The rows of a group lie close to one hidden flat surface of 7 dimensions, which passes through zero. Surfaces can cross.
Some rows, each with its group after it:
[-19.6  11.0 -27.6 -17.2   7.2 -37.9 -10.2 -32.0   6.3  16.5   5.4  -2.0
  24.2 -35.3   0.7 -31.8 -23.0  -0.2]
tirek
[ -4.7 -12.6   1.6   0.2  -4.9  38.0  18.6   8.4  50.2  21.0  17.1 -53.4
  16.9   4.3   9.7   6.0 -14.5  11.9]
Muz
[  8.9 -18.1  10.8   4.6   1.4   7.5  13.1  10.2   5.5  22.7  13.9  -9.2
   0.4   3.3   4.5  10.8   8.6   8.0]
laz
[ -8.9   8.7  26.8   9.4   1.8  26.8 -12.6  20.4  11.4   8.5 -12.8   2.5
   3.5  16.0  -9.9  11.9  21.5  -9.8]
Muz
[ -2.2   0.7  -4.5   3.3 -11.8  46.5  21.1  14.9  20.2 -21.2   4.1 -29.2
   1.3  20.5  -0.1   8.7 -18.0  11.9]
tirek
[ 12.4  -1.9   7.2  -0.4   0.1   5.8 -23.6 -10.6  -6.4 -11.9 -15.0   1.6
 -20.1   6.4  -2.0  25.7  24.3 -15.4]
Muz
[-20.0  29.7  23.1   8.6  -1.0 -15.6  28.4  55.5 -41.4  11.1  -2.8  28.5
   5.9  -3.0 -18.6  -8.4 -14.8   1.9]
Por
[  1.0  -1.2 -20.5  19.0   3.4 -15.1 -17.4 -21.9   7.6 -15.2  16.9  -9.7
 -12.2  -5.5   3.7   9.4 -31.5  10.9]
laz
[ -2.5   1.4  -3.3  -2.7  -7.5  57.2  19.8  25.8   9.3 -23.7  -7.6 -32.6
   1.2  25.2  -6.2  31.2   8.7   7.5]
Muz
[  8.9 -35.7 -11.9  -1.7   3.9  10.6  57.6  31.7 -27.2  13.7  14.8   4.6
  17.0  10.0   7.7   5.6  28.0  26.6]
laz
[ -2.5  16.4 -12.7  21.4   3.4 -30.5  -0.2   6.7 -43.8 -27.9   6.6  45.4
 -14.3   2.5 -13.1  -5.9 -22.2  15.0]
laz
[  3.1 -26.5 -19.8  42.3   8.8 -25.7   6.3  -3.0 -11.6 -31.1  15.1  38.3
   0.4   6.0  16.9 -31.2 -20.3  24.2]
Muz
[ -8.8  11.5  -8.7  -6.1   1.3 -34.8 -30.2 -35.9  13.2  -3.6  -5.4   5.2
   2.7 -25.5   5.8 -31.0 -23.1 -12.6]
Muz
[ -4.5  12.1 -40.6 -14.1   1.3  -2.3   2.5 -16.1 -36.4 -54.7 -20.9  34.5
   4.2  11.9 -13.4 -14.4   5.0   6.5]
Por
[-14.7  44.3  12.0 -15.3   3.1 -37.4 -44.5  -5.9 -21.5   1.4 -31.2  -0.9
 -12.1 -33.5 -12.8  18.0   6.0 -39.4]
Por
[  4.4  42.4  -4.4 -28.8 -16.8  -7.5 -14.0 -34.2 -25.8  -9.4  -5.4  24.6
 -19.7  -0.8 -33.0  -1.0 -22.1  -7.4]
tirek
[-12.4  22.6   2.3 -17.7   0.2   0.3   8.5  19.0 -14.2  15.4  -7.6 -16.6
   7.0 -11.6 -13.3  21.5   8.9  -6.7]
Por
[ 17.0 -13.7 -17.0   4.8   0.7   3.4  19.5  12.9 -44.3 -28.6   0.8  15.7
 -16.0  15.3  -1.6  28.4  20.9  13.3]
Muz
[ -6.1  11.6 -29.0 -22.4  -0.5  12.5  13.0  -5.2 -31.2 -31.7 -16.6  20.9
  10.2  12.1 -17.9  -1.0  16.7   6.6]
Por
[-38.8  36.6   5.8 -21.0   3.3   1.3  27.7  35.1 -11.8  25.4 -10.1   6.5
  40.2 -12.0 -22.5 -27.4  -7.2   1.5]
tirek
[-13.4  31.2  22.2   0.8  -6.0  16.5  11.3  38.8 -30.7 -17.5 -19.9  35.4
  -0.4  21.7 -23.1  -7.5   2.6  -5.2]
Muz
[  7.7  -6.3  15.9   2.5  -0.8 -25.0 -12.4 -22.4  21.2  39.5  21.6   7.8
  -3.5 -11.7   4.0 -21.2 -20.5   0.2]
tirek
[-25.5  53.8  49.2  22.7  -2.1 -49.8  -4.3  56.1 -48.4   9.2 -14.7  57.9
  -9.5 -15.7 -19.6 -28.3 -32.0 -19.7]
Por
[  6.4   2.6  -6.7   3.7  -8.3  26.0 -19.9 -10.9  12.6 -46.8 -16.6 -15.5
 -19.5  14.7   6.0  15.4  -2.8 -11.2]
Por
[  0.0   3.6  35.7  20.3  -2.3  -8.6  -4.7  21.5   8.4  19.9   6.7   9.3
  -9.1  -1.1   2.0  -9.7 -14.8  -6.3]
Por
[ 23.7 -29.6 -35.9  26.0  -5.2   5.0  30.5  -3.5 -31.7 -55.2  22.2  19.2
 -21.5  24.1   9.5   7.5 -18.6  36.0]
tirek
[ -2.8 -26.7   9.3  10.9   9.1 -11.8  16.9  10.6  23.9  47.5  26.5 -11.8
  20.9 -12.2  15.4 -16.6  -4.6  14.1]
tirek
[ 11.4   0.6  39.0   5.5  -4.0  12.5  12.7  29.9 -22.5  16.6  -2.1  43.1
 -10.6  27.2 -15.2  -1.8  23.2  -0.5]
Por
[ -7.6  -3.7 -19.6  -8.3   1.5 -13.6  -6.0 -20.0  10.6 -12.1  -8.5  -0.2
  15.5 -15.9  11.8 -31.4  -7.9  -5.1]
laz
[  8.8   5.4   8.3   3.4  -5.4  24.8  -7.0   8.2  -2.0 -18.5  -4.9  -8.7
 -20.1  17.9  -6.0  30.2   6.1  -3.4]
laz
[ 26.1 -29.0  16.5   4.2  -1.2  19.3 -12.1  -6.5  20.7  19.0  10.5 -29.3
 -23.3   9.2  11.8  42.8  27.9  -3.4]
laz
[-39.5  51.6   7.6  -5.7   0.7 -12.8 -25.8   7.1   1.0 -24.5 -36.2  24.9
  19.2 -12.9 -13.3 -51.1 -25.4 -24.5]
tirek
[ -2.2  -9.7 -11.2 -31.5  -3.0  21.4  14.8  -0.5  -0.3  -1.3 -24.1 -17.0
  19.2  -2.7   6.8  -1.3  38.1 -11.0]
laz
[ 10.1   2.2  10.5  14.6   2.4 -16.3 -46.0 -30.4  22.6   8.5   9.8 -10.0
 -25.3  -7.6   3.6  18.1 -15.9 -10.4]
laz
[  3.7 -16.3  22.3  33.8   9.9 -12.5 -36.6   9.4  12.2 -23.8 -20.5  18.2
 -12.3   5.8  23.7 -12.3  15.8 -22.1]
tirek
[  5.3 -18.5 -25.2   8.7   2.1 -12.5  39.1  11.3 -28.1  -9.0  21.1  12.1
   3.9  -0.4   5.6  -8.2 -12.5  27.8]
Muz

New rows. What belongs after each?
[ -5.5   2.3 -25.9 -14.4   9.2   2.5 -22.3 -21.0  -3.2 -12.9 -19.7 -17.5
   5.7  -7.0  -3.9  30.3  31.4 -10.0]
Muz
[-12.8  35.6   3.1 -19.5 -16.4  20.5   7.6  -3.8   3.8  -2.3  -2.0  -1.6
   4.0   5.0 -23.7 -11.7 -32.8   0.5]
tirek
[-27.1  19.2 -41.3 -23.0   4.2 -16.2  -2.9 -20.4   8.3  -3.7  -4.2 -32.8
  27.2 -35.0   0.0  -7.5 -21.4  -0.9]
Por
[  0.1   8.9 -13.9   3.2   7.1 -18.0 -11.4 -10.1  -9.4   9.7  17.1  -8.4
 -10.1 -11.2 -10.3  28.7 -11.3   9.9]
laz
[ -7.7  54.0 -51.0 -73.5 -16.8 -14.2  -3.3 -41.3 -29.5 -37.5 -28.3 -34.3
  -2.8 -36.0 -15.8   8.2 -23.5 -23.7]
Muz
[  2.3   9.0  42.8  -3.1  -2.9   7.9 -12.1   4.3  11.2  28.2  -6.1  32.2
  -2.6  15.1 -11.7 -22.9  11.4 -12.8]
Por
[ 17.0 -48.0 -17.9  11.0   6.0 -30.4 -20.9 -47.7  24.5 -15.7  -1.8   5.0
  -2.2 -15.7  44.3 -38.3   6.3  -6.5]
laz
[ 16.2 -15.5 -14.9  31.6  -5.7   4.6 -19.2  -8.8   4.8 -62.1  -4.7 -17.3
 -35.5   9.1  22.8  26.8 -18.2  -2.3]
Por
[-34.3  17.0 -10.0 -16.5  22.3  18.5   7.1  32.3 -26.4  28.5 -23.0   1.7
  41.5   1.3 -32.9  35.9  65.7   3.3]
Muz
[-18.8  17.9  17.4   1.0  -4.3  28.6  37.3  57.8 -16.0   1.0  -8.9  10.6
  18.6  18.4 -16.3  -6.1   3.0   6.7]
tirek
[ 17.6   4.9  12.6  -0.9  -9.0  -7.7 -31.4 -34.4  11.5  -1.6   1.4   9.7
 -26.9   0.9  -1.3   1.5 -10.8 -11.3]
tirek
[ 14.2  -1.9   8.3  -7.4   0.9 -27.9 -30.0 -31.4   7.3  10.0  -1.9   1.1
 -18.0 -15.5   7.8   2.3   5.4 -18.2]
Muz
[-36.8  28.8 -37.6 -19.3  -0.7 -13.6  18.4  -8.7   2.4  -1.1   4.8  -4.1
  40.0 -24.2  -9.5 -44.2 -46.0  13.7]
tirek
[-21.6   5.6 -15.5  15.7  15.7  -4.5 -48.1 -19.3  13.2 -25.8 -24.8   9.0
  11.5  -2.4  -1.2  -3.1  18.9 -12.1]
Muz
[-17.3  29.1  19.3  -4.7  -1.1 -13.6 -29.7  -6.9  13.6   2.4 -21.2  13.2
   5.5 -10.5  -6.3 -28.1 -12.8 -25.0]
tirek
[-19.4 -11.8  -1.9  24.9   9.5  17.3   1.2  34.5  19.5 -35.0 -17.7 -14.1
  18.0   6.4  22.5 -16.7   2.0  -2.7]
tirek
[ 21.3 -44.8  -7.6 -13.2  -4.4  44.3  50.1  27.4 -15.8  -9.7  -9.9 -12.4
   8.7  24.4  15.7  20.8  57.0   8.4]
laz
[ 28.2  19.1  13.8 -29.1 -17.7   5.1  14.7  10.3 -48.8 -16.3 -11.1  11.1
 -38.0  11.2 -15.5  30.8  13.0 -14.5]
Muz
[  5.6  -6.6  14.0  18.2   7.0 -11.3 -56.9 -16.6  17.3 -32.6 -31.4   4.2
 -23.3  -0.8  19.8   3.0  20.5 -33.3]
tirek
[ 14.9  -5.6  17.6 -11.0   7.9 -22.7  -5.7   0.7 -33.5  35.9  -1.0  32.4
  -7.7  -2.1 -12.6  16.8  45.7  -8.1]
Por
[ 17.1 -12.1  -0.6 -20.4  -8.7   8.1  -2.2 -35.3  29.8  45.6  29.4 -39.9
  -5.9  -8.6  -0.4  23.1  -6.3   7.0]
tirek
[-12.0  -2.3   6.0   0.1  10.7 -11.8  11.9  22.7  -6.2  23.1  -0.4   6.2
  21.6 -10.7   1.4 -12.7  11.2   1.0]
tirek
[ 13.3  -1.8  49.9  31.7  -6.2  -9.9 -15.8  12.2   2.4   1.5   0.7  45.5
 -26.6  19.7   4.3 -27.6 -13.9 -10.9]
Muz
[  3.4 -12.5  17.0  -7.4  -4.3  15.4   6.1   7.9   9.2   0.0 -18.7   7.7
   6.0   9.1  10.2 -20.2  22.1 -13.1]
laz
[ -1.9   7.2 -37.5  -2.9   5.8 -21.4   7.1   3.6 -47.0 -35.5  -8.9   3.3
  -5.8 -12.0  -3.4  24.8   6.1   5.7]
Por
[ -6.2  49.5  -9.5 -36.9 -18.8   2.9 -10.2 -35.3 -11.3  -7.3  -5.1   8.2
  -8.8  -4.1 -34.8  -6.3 -34.3  -7.8]
tirek
[ -7.3  -4.7 -43.7  -5.1   4.6  -5.0  24.5   2.6 -22.7 -21.9   5.3 -16.9
  12.5  -8.4   3.2  14.0  -3.1  19.6]
Por
[-14.0  -2.8  25.3  20.1  12.5  -1.5 -20.8   8.1  25.2  29.2  -0.7  11.3
  15.8   1.8  -1.4 -12.0  14.3  -3.3]
Muz
[ -9.8  25.2 -23.8 -13.4  -9.4 -19.6 -36.6 -47.8  25.8 -37.4 -14.1 -13.7
  -6.0 -23.0  11.5 -35.6 -50.8 -19.6]
Muz
[-17.1  20.2  12.9   6.2  -0.2  -7.7  36.0  51.3 -33.7  18.3   5.6  14.0
  11.2  -4.2 -15.7  -2.1 -11.1   9.3]
Por
[  5.7 -11.6  16.4  25.0  -3.1  -0.7  -6.8   2.9  25.6   1.6  13.8  -2.9
  -8.7   3.5  16.2 -15.2 -24.3   1.7]
Por
[ 14.8 -46.9 -16.1  17.0  20.4 -24.0 -11.9  -3.6  -5.4   0.6  -0.3 -11.7
  -2.2 -10.3  29.6  23.9  44.4  -0.8]
tirek
[ 32.2 -22.2  42.1   6.6  -7.6   5.8  14.3  15.2   1.6  33.7  21.7   2.9
 -26.6  13.4   6.6  15.5   8.0  -0.8]
Muz
[  8.5  10.2  58.1  19.2 -10.8  41.7   3.5  39.4  17.5  26.9  11.9  -6.1
 -22.4  30.9 -14.9  29.3  -3.3  -1.5]
laz
[ 12.8 -21.3  14.9  17.7  -1.9  17.5 -11.7  -3.6  35.3  -1.3   6.8 -20.0
 -11.3  10.4  17.9   7.0  -0.6  -3.3]
tirek
[ -9.5  12.9 -14.0 -13.6  -9.1  23.8  26.9  10.9  -4.2  -3.8   4.2 -13.9
  11.6   4.6 -13.6   4.7 -13.8  13.0]
tirek
[-10.9   1.5  -4.9  14.7   2.3  -3.5  14.0  13.9  -5.8  -6.2   5.1  17.8
  10.8   4.8  -0.8 -24.2 -15.4  12.3]
Muz
[-20.8  36.5  -4.2 -28.4  -8.2  -4.4  22.4  13.4 -22.2   4.5  -7.7   6.8
  17.4 -11.6 -18.1 -18.7 -19.2  -0.1]
Muz
[ -5.4  34.7  21.6 -18.8 -21.3  19.9  32.3  30.0  -8.8  -2.6  -1.8   2.8
  -3.5   8.1 -16.3 -18.6 -33.6  -2.9]
Muz
[  3.6  26.2  32.3 -11.2 -10.6  18.1 -23.6   4.2   6.8  -5.4 -24.2   1.7
 -19.5   9.7 -11.7  10.9   8.9 -27.9]
Muz
[ 10.8 -41.8 -46.6 -24.6  17.8 -43.1  14.9 -31.4 -27.6  20.6   5.2  -1.7
  21.0 -32.8  19.2   1.3  45.6   9.6]
laz
[ 14.5 -37.6  20.9  20.0   8.3  -0.5 -17.8  -4.1  40.0  27.6   9.5 -25.0
  -4.4  -4.5  29.3   8.4  19.3  -5.9]
tirek
[  8.0 -12.4  45.0  26.1  -5.9  15.7 -22.5   3.6  48.5  10.9   5.6  -6.6
 -15.6  15.0  14.9 -15.7 -15.5 -10.9]
tirek
[-15.8  38.7 -11.0 -21.4  11.2 -37.4  -9.5  -3.3 -42.1  27.8   2.1  14.0
   6.1 -24.2 -32.4  22.0   4.1  -1.0]
laz
[-19.1  31.7 -24.8  -1.8  -3.1  -7.5  -7.8  -4.9 -16.0 -44.5 -15.5  14.7
   4.2  -3.8 -10.8 -18.6 -28.3  -1.5]
laz
[ 17.1   0.0 -20.5 -14.3 -10.1  -2.1  26.6 -18.6 -28.7   8.7  28.4   9.0
 -12.0   3.0 -16.7  14.5 -14.0  23.7]
tirek
[  1.1  -1.8 -19.1 -15.4   2.2 -28.1   9.2 -15.7 -13.1  10.9   8.8  -1.5
   4.8 -21.6   2.5  -8.9  -7.9   4.9]
Muz
[ 23.3 -23.6 -38.0   9.6  11.3 -30.5 -17.5 -33.8 -29.4 -28.1   8.5   6.1
 -25.6  -6.1   9.9  34.3  13.9   7.8]
laz
[ 23.8  -9.3  11.1 -10.3 -10.9 -47.3   7.6 -24.0   2.2  29.6  29.4   6.9
 -18.9 -24.4  16.3 -34.2 -41.0  -1.4]
Muz
[ -5.0  10.0 -14.3  -3.7   0.4  -0.7 -12.9  -5.6 -10.8 -33.0 -18.9   3.3
  -3.0  -1.3  -0.6   2.2   2.8  -9.2]
tirek
[  9.3   4.8  17.5 -12.9   1.9 -13.7 -21.0  -7.2 -17.6   4.8 -20.9  22.0
 -11.8  -2.6  -5.6   6.6  33.9 -23.5]
laz
[ -4.9  10.4 -12.1 -20.6   1.7   1.4  15.2   8.2 -23.1   2.6  -4.6  -4.7
   8.8  -5.2 -12.2  14.8  11.7   2.8]
Muz
[ 28.0  -4.4  32.8 -18.6 -12.1  -0.9  -9.6 -12.5  10.4  28.0   6.2 -17.2
 -28.8  -3.6   2.9  19.4   7.8 -19.5]
Muz
[-18.9   9.4 -11.0 -22.1   6.9   3.0  30.3  19.4 -12.8  34.7   4.4 -10.5
  32.2 -12.3 -15.1   7.2  15.1  11.8]
Muz
[  5.4 -14.0 -13.5  25.0   1.3  13.1   0.3   3.6  -6.8 -44.6  -2.7  10.0
 -10.1  20.5   8.9   4.0  -1.4   9.9]
Muz
[  8.2  -5.1 -20.0  -7.8   3.7 -11.8  21.4   4.2 -40.2   2.2   7.9  13.8
  -0.9  -1.4  -8.3  18.6  18.1  12.6]
tirek
